The first 8 rows are patterns. Each new row is the sum of 2 different patterns, raised or lowered, with some noise. Before adding, each is slid sideways (what falls off one end comes back at the other), maybe read backwards, and multiplied by a number that may be negative. Names go in the order of the patterns.
In the rows, 128 means zero.
Some rows, each with the names of its patterns after it:
[107 153 123 132 145 100 123 101  94 125 126 110 127 135 132 106 162 124
 121 101 156 149 143  97 132 127 149 121 109 116 121 152 116 126 142 152
 113 104 117 115 152 142 161 142 133 141 159 126] -> J856
[125 123 103 111 159 101 104 148 127 134 119 120 107 146 113 114 137 133
 161 113 122 124 110 157 138 115 152 148 156 132 148 111 156 155  99 102
 158 126 143 106 132 115 111 106 105 145 105 120] -> J299
[117 130 158 122 148 118 107 120 103 145 120  95 118 139 101 125 112 107
 140 132 103 164 118 100 135 126 161 109 140 147  93 108 159 144 110  99
 120 115 141 147 115 121 104 125 159 113 121 152] -> J460
[146 105 140  97 114 129 131 116  95 132  94 106  98 111 116 130 112 139
 139 108 157 127 109  99 126 157 151 152 105 144 146 157 103 118 130  94
 135 159 120 111  97 118 113 151 159 158 149 151] -> J173
[130 144 134 132 148 115 104 161 135 116  97 125 107 133 153 149 137  99
 138 158 111 119 107 108 121 101 119 132 108 131 116 100 136 163 137 147
 113  96  94 132 113 105  93 163 103 101 142 149] -> J639
[116 131 147 149 110 107 162 160 118 162  93 138 141 155 122 108 148 131
 112 140 150 128 133  97 142 135 123 133 160  99  95  99 133 121 139 134
 126 110 148 125  99  94 160 118 147 115 159 146] -> J834
[147 129 137 150 157 151 141 128  94 161 152 113 163 132 118 126 150 162
 131 110 140 113 129 106 137 117 134  95 127 140 132 133 113 106 136 120
 118 161  94  97 145 131 143 161 134 162 153 109] -> J450
[ 93 101 146 120 125 139 109 128 151 101 111 131 106 152 114 134 105 130
 149 159 126 140 131 106  94 126 108 148  98 118 159 144 111  98  95 138
 141 160 127 118 116 144 111 148 150 117 111 117] -> J593

New rows. What belongs after each?
[185 167 187 146 137 138 171 177 176 133 190 164 159 192 193 157 148 145
 177 125 153 188 149 122 153 153 146 123 219 163 166 117 209 194 135 159
 168 166 154 124 178 214 173 151 166 190 179 169] -> J639 J834
[144 124 155 135 129 137 147 139 153 164 168 116 159 122  71 143 138 142
 118  85 108 129 141 164 124  92 108 116 167  98 125 124 135 119 168 159
 178 124 104 126 147 131 152 130  92 145 121 149] -> J460 J450
[135 172 180 142 181 154 117 140 131 123 179 142 156 152 141 105 151 181
 116 190 169 140 163 185 200 140 118 131 116 136 149 156 103 153 109 122
 179 151 159 107 142 167 156 121 158 104 115 174] -> J173 J450
[140 100 110 106  92 155 134 102 129  98 114 108 131 144 166 131 137 149
 111 162  91 116 120 120 135 104 121 119 123 125 117 128 112 128 154 110
  96 162 121 126  85 127 141 136 124  97 158 121] -> J299 J173
[149 126 195 161 147 162 163 209 119 174 135 131 184 193 162 121 181 186
 121 136 171 152 166 150 174 196 165 139 173 135 162 152 167 163 166 178
 188 109 148 148 158 138 194 136 136 158 163 154] -> J299 J834
[ 89  74 110 117 149  99 110  78  99 143 125 114  92 127 153 169 134  50
  92 107 136  80 141 113 102  93  92 108  71  69  97 117  56  90 100 137
  73  85  93  64 147 142 112 125 143 140  78  79] -> J173 J834
[195 187 161 155 179 177 195 211 193 233 187 199 186 212 217 167 159 217
 156 185 177 177 144 151 152 184 199 182 179 167 152 171 171 200 149 154
 182 172 165 156 195 177 176 193 192 194 176 226] -> J299 J639
[ 85 175 129 132  95 129 129  89 119  77 118  77  88  96 105  98 104 166
 101  95 106 116 148 107 111 111 115  94  91 144 102 137  79 120 140 111
 150 103 121 132 125 155 123 143 113 166 158 116] -> J299 J173
[129 110 150 171 145 105 133 118 119 155 124 112 136 150 146  64 146 127
  91  75 115  97 117 105 115 139 125 114 117 121 126 123 170 139 112  83
 122 162 137  76 129 132 109 143 150 140 130  88] -> J173 J639
[166 108 154 124 147 150 137 163 126 136  85  63 110 159 121 119 154 128
 122 155 109 114 109 163 140  88 117 158  84 109 103 131 152 118 155 144
  93  86 160 145 106  89 146  97 137 127  92 133] -> J639 J834
[176 143 111 137 133 105 125 115 115 119 134 160 148  92 140 152 106 142
  96  85 113  98 110 154 139 112 133  95 114 156 170 151 129  76  75 122
 136 142  88 131 122  85 140 113 108 151 141 134] -> J639 J593
[135 143 119 154  98 105 136  75 122 112  73 138 129  99 107 107 127 165
 128 102 164  97  76 137 102 171  77 132 168 106  93 134 111 112 112 146
 108 135 140 121 107 114 139 144  96 105 121  86] -> J460 J593
[172 150 164 151 139 125 166 152 113 121 127 150 123 132 125 172  82 115
 151 158 126 122 123 156 125 158 122  93  91 161 161 110 129 158  71 137
 130 182 152  93 161 138 110 142 167 146 158  92] -> J460 J834
[ 97  93  84 119 119 129 160 105 106 139 138 150 157  94 109 125 129 173
 133 112  84 157 153 115 105 156  88  91  95 155 147  82 105 134  85 111
 171 122 134  95 102 125 121 115 115 152 117  97] -> J460 J450
[113 126 177 179  62 136 149 117 112 157 150 102 129 139 160 137  98 168
 114 104  75 137 188  62 103 109  67 131 108  81  76 132 128  84 117 139
 110 149  54 152 143 138 121 120 141 133 118 119] -> J299 J834
[145 113 104 127 127  99 148 105 109 127 140 123 123  79 122 111 129 150
 131 140 146 118 137 133  88 136 155 124 165 140 126 105 122 146 127 141
 147 124 115 129 152 123 150 125 128 156 110 101] -> J299 J593
[109 121 143 107 126 171 132 129 124  96 133 114 165 138 127 137 121 115
 157 121 108  96 122  84 123 125 103 147 157  95 132 141 129 104 144 126
 168 135 130 131 132 154 163 143 156  99 129 120] -> J299 J593
[160  92 140 149 131 185 117 136 137 121 153 152 137 138 154 102  94 166
 151 141 120 113 186 161 140 141 130 170 142 192 144 148 137 175 142 139
 185 151 122 142 112 134 169 153 126 158 146 140] -> J299 J593
[216 190 157 143 185 174 196 138 182 184 183 134 166 171 168 147 163 179
 154 148 175 165 171 167 155 190 144 196 153 181 141 171 200 158 202 174
 153 158 166 189 212 153 185 204 188 154 210 190] -> J299 J834
[ 69 106 131 101  88  70  86 111 108  85  94  69 112  41  87  94  90  98
  97  47  78 114  69  92  63  67  96  73 117 100  76 104  99  75  88 105
  98 137  91  82 123 113  56 132 107 105 136 119] -> J299 J450
[ 99 123  83 143 125  97 148 122  90 115 130 170 145 160 159 169 127 124
 125 122 128 138 140 120 104 121 138  83 119 111 139 125 160 114 123 158
 115 110  69 141 161 145 160  83 134 143 128  86] -> J299 J173
[138 152 120 140 144 149 158  85 134 113 173 182 151 181 134 139 150 162
 111 185 185 135 171 153 151 151 185 157 118 147 180 171 160 122 183 131
 144 117 186 178 127 152 186 133 168 117 125 136] -> J856 J299
[ 71 133  85 123  99 107 149 148 133 162 144 108 141  88  92 160 104 112
 108 117  39 109 112 118 156 144 110  80 129 148  93  99 117  71 109  72
 107  97  99  98 119  95 117 135 120  93 101 106] -> J639 J450
[171 154 133 118 185 186 115  83 126 112 162 191 165 116 138 168 210  99
 168 188 117 129 167 126 150 135 104 143 133 122 125 124 163 150 139 126
 105 109 140 172 117 149 144 122 174 162 187 147] -> J460 J639
[141 188 161 138 160 163 124 144 125 158 140 133 131 169 120 153 161 111
 108 148 109 154 158 146 168 146 133 152 160 106 133 163 138 150 130 144
 115 154 112 161 138 175 135 115 120 181 121 147] -> J856 J593
[116 125 105 124 135  92 149 133 142 111 158 157 154  70 118 134 130 132
 119  79 139 102 101 101 123  97 126 128 183 139 139  98 105  88 143 130
 128  87 112 158 142 128 134 139 118 140 123  88] -> J639 J593
[117 110 156 100 125 130 173 124  98 164 137 124 117 167 119 174 149 120
 147 146 131 146 130 156 159 105 150 101 153 104  84 138 165  89 131 158
 143 133 107 104 112 108 184 149 105 104 161 141] -> J460 J834
[147 119 106 176 118 177 132 139 139 141 175 136 159 169 139 113 147 122
 163 140 118 145 153 130 174 157 152 118 169 124 124 122 163 132 141 192
 162  93 154 140 169 123 137 132 115 101 108 140] -> J173 J834
[143 172 166 118 130  89 138 114 190 162 100  95 162  97 148 124 107 104
 141  94  85 162 121 138 160  87 128 142 121 132 116 133 165 126 126 122
 117 175 182  99 160 157 118 105 135 140 136 121] -> J299 J593
[143 131 158  65  99 113 139 129 111  94 105  72 123  68 118 123 128 145
 134 140 151 110 135 122 176 105 152  98  85 123 109 126 141 112  98 160
  82  79 103  96 138 139 141  82 148 131 139 105] -> J856 J593
[136 121 100 111 149 144 133  94 153 129 151 125 141 141 101 102 140 126
 126 106 132  91  94 143 124 134 123 101 112 133 151  80 159 127  84 103
  94  98 119 111 138 164 120 108 121 127 165 143] -> J639 J450
[109 117 114 123 109 107 145 146 149 135 162 103 125 118 114 156 103 106
 122 100  96 110  67 102 122 134 136 114  85  91  92 140 128 149 136 109
  81 128 142  69  82 101 136 154 117 104  70 134] -> J173 J593
[111  68 100 159 138 119 120 122 115 133 120 171 110  78 147 142 115 152
 154 168 155  77 172 125 152 174 139 132 157 139  98 138 159 134 142 144
 114 141 117 132 125 121 128 118 130 109 131 121] -> J834 J450
[109 174 105  92  97 115 111 129 170 131 129 131 135 110 121 111 123 144
 109  93 123 149  79 121  95 133 137 146 105 140 165  92 142 117 104 124
 132 152 135 132 115 127 135 148 104 116 145  80] -> J299 J173
[ 90 102 125 151  94 125 146 121 116 167 153 166 106 127 145 138 121 133
 102  86 136 100 139 169 178 103 119 135 145 107 164 173 115 109 129 138
 115  99 120 133 151 111  88 135 121  91 146 125] -> J856 J639
[ 94 115  92 170 145 128 117 135 107 160 157 177 134  96 148 172 105 141
 161 176 167 103 158 125 138 145 113 129 142 158 107 142 148 163 143 129
 128 172  97 113 137 136 142 159 146 161 133 122] -> J834 J593
[167 154  95 128 159 133 121 107 133  99 102 152  89 120 133  90 130 138
 154 141 138  95 117 160 179 140 127 102 173 178 129 104 151 125 117 128
 147 123 119 157 130 107 143 161 113 151 121 148] -> J299 J460
[172 140 113 153 118 123 130 128 131 183 148  86 203 149 133 135 174 171
 144 137 119  85 114 171 163 113 174 133 175 150 129 193 190 140 176 125
 151 186 159 114 127 162 153 149 168 139 159 113] -> J299 J639
[ 81 112  97 135 121 105 111 111 125 148  95 123 118 115  92 121 119  95
 114  96 137 129  71  88  97  80 146  84 111  96  84 125 109 108 128  86
  86 116 115 161 112  95  90 124 114 120 126 148] -> J460 J834
[ 68  66 105 174 159 149  80 100 137 171  72 120 118 109 134 143  93 101
  56  92  92 152 142 154 117 155 125 110 136  67 106 130 106 101  89 100
 104 124  88 112 106 102  82 130 105 102 153 108] -> J173 J593
[130 108 108 155 169 144 110 124 131  90 100 125 141 143 161 125 113 120
 135 143  95 149 136 116  98 122 123 145 126 146 140 113  94  92 160  76
 139  96  85 110 122  98 117 143 151  94  67 140] -> J834 J593
[141 142 120 142 156 178 135 132 112 142 157 161 134 116 156 185 158 129
 145 135 150 184 108 156 144 150 157 129 156 137 134 110 157 108 152 172
 124 153 143 163 125 160 181 150 188 197 184 147] -> J299 J173
[ 73 130 175 152 107 119  74  98  99  87 107  78 135  80 110 141 105 103
 139  92 155 130 100  79 150 137  92  88 127  90 103 146 132 149  87 119
 145 104  87 116 129 124  92 112 121 103 126 130] -> J639 J834
[ 83 173 113 152 136 133 118 142 168 120  96 151 164 134 151 124 137  75
  89 116 131 100 137 123 152 127 139  97 112 125 149 157 148 153 161 108
 131 145 144 123 118 115 145 127 145 154 125 128] -> J173 J834
[136 140 130 107 123 117  97 138  87 150 111 109 139 137 148 126 120 131
 141 136  94 180 148 157  94 110 144 165 152 182 150 132 159 186 111 139
 146 103 125 115 117 174 117 154 119  99 161 153] -> J299 J639
[125 136 137 135 121 123 148 110 117 148 104 164 144 121 169 129 103 170
 136 124 103 111 110 179 111 117 141 154 136 161  96 147 140 107 122 117
 151 139 108 148 112  85 185 152  89 124 118 129] -> J299 J450
[ 82 191 141 105 178 160 100 135 144 167 186 177 101 160 185 167 170 179
 147 181 134 114 123 129 146 171 120 180 166 166 198 136 166 194 163 142
 146 134 196 156 105 120 162 132 157 202 154 142] -> J460 J639
[119 141 143 101 172 149 173 104 138 168  87  98 143  93 132  99 101 171
 138  93  96 117 117 150 142 131 139 118 177 122 146 167 115 106 142  92
  77 140 117 151 154 102 120 134  94 131 156  96] -> J460 J593
[107  86 104  88  77 100  82 110  58  92 109  81 110  82 101 104  86  92
  78  85  81 119  96  67  82  88  97  76  92 127 108  73  90 113 111 124
 132  73  99 114 106 118 112 116 103 139  83 106] -> J460 J450
[110 126 158 135 146 172 138 117 142 100 142 125 112 194 155 101 160 179
 129 136 134 113 152 118 121 155 156 155 130 183 137 127 137 170 165 112
 131 123 132 113  88 132  94 124 167 171 139 121] -> J173 J450
[ 98 107  76  98  99 119  71 109 136  99 145 107  92 141 106 159 155 106
 139 142 139 106 126 130 105 141  99 120 112  99 121 130 120 108  85 106
 120 135  97  92 133 110  85  80 150 113 108 141] -> J856 J299
[111 114 108 116  82 130 132 147 143 140 138 134 102 123 105 153  78 123
 109 120 118 106  92 147 114 120 125 103 103 119 112  89 150 130  92 115
 120 126 127 155 114 116  64  83 107 113 128 117] -> J856 J593
[111 108  91 116 157 139 137 167 148  92 120 157 167 109 161  88  85 136
 167  99 105 112 151 139 125 144  94 155  98 162 170 135 119 165 162 145
 143 150 155 175 165 165 112 151 139 151 109 155] -> J173 J834
[121 141 203 144 202 146 182 153 190 212 135 194 193 179 179 185 136 201
 184 162 192 144 146 150 203 136 143 146 141 135 132 139 168 219 181 144
 162 168 161 148 189 189 204 190 136 119 131 115] -> J173 J593
[164 128 155 147 131 106 186 150 122  99 127 159 170 122 113  99 117 169
 150 119 121 172 142 101 155 128 164 127 152 178 112 147 170 112 108 153
 100 151 138  95 128 126  94 131 115 119 156 130] -> J856 J460
[ 76 111  41  61  96 119  76  68  67 117  83 101 111  25  93  92  83  81
 100 109  87  98  48  82  78  69 108  82  67  94  70  24 104  69  55 106
  60  88 109  76  93  88  46  70  64 105  28  78] -> J856 J450
[113 165 166 185 135 112 166 107 167 160 150 122 126 127 145 204 201 175
 160 179 199 118 180 152  97 146 162 165 148 176 123 125 143 120 160 194
 141 196 165 137 197 112 103 155 140 167 182 155] -> J173 J450
[149 135 164 146 191 176 148 145 174 170 130 122 182 163 115 149 124 189
 120 146 154 154 110 157 168 144 145 152 111 123 117 164 169 167 130 190
 135 160 138 191 179 132 140 160 118 131 191 166] -> J639 J834
[ 84 109  80  96  86 139  94  98  87  80 106 134  91  95  73  99  99  54
  63 138  72 127  82 106 125 121 114 144 113  57  55 142 118  64  97 106
  94  91 151 114  87 146 106  96 135 112  87 141] -> J639 J834
[153 135 158 161 154 109  82 155 140 124 168 155 121 127 152 181 128  93
 156 112 140 116 124 119 113  68 119 142 125 139 115 109 113 144 113 155
  79 116 157 131 125 163 130 173 139  99 139 121] -> J856 J450
[115 165 153 143 149  96  84 145 154 156 174 164 173 171 141 163 163 173
 158 173 144 139 159  96 150 143 118 185 147 150 157 158 149 161 126 141
 125 134  98 142 116 136 135 155 126 168 168 134] -> J639 J450
[100  80  47 110  61  89  63  68  45  94  19  37  99 122  29  89  43 120
  70 101 121  77  95  82  95  85  84  61 115 120  50 108 113  45  60  81
  78  90 104  67  66  74  54  99  67 100  70  58] -> J299 J593
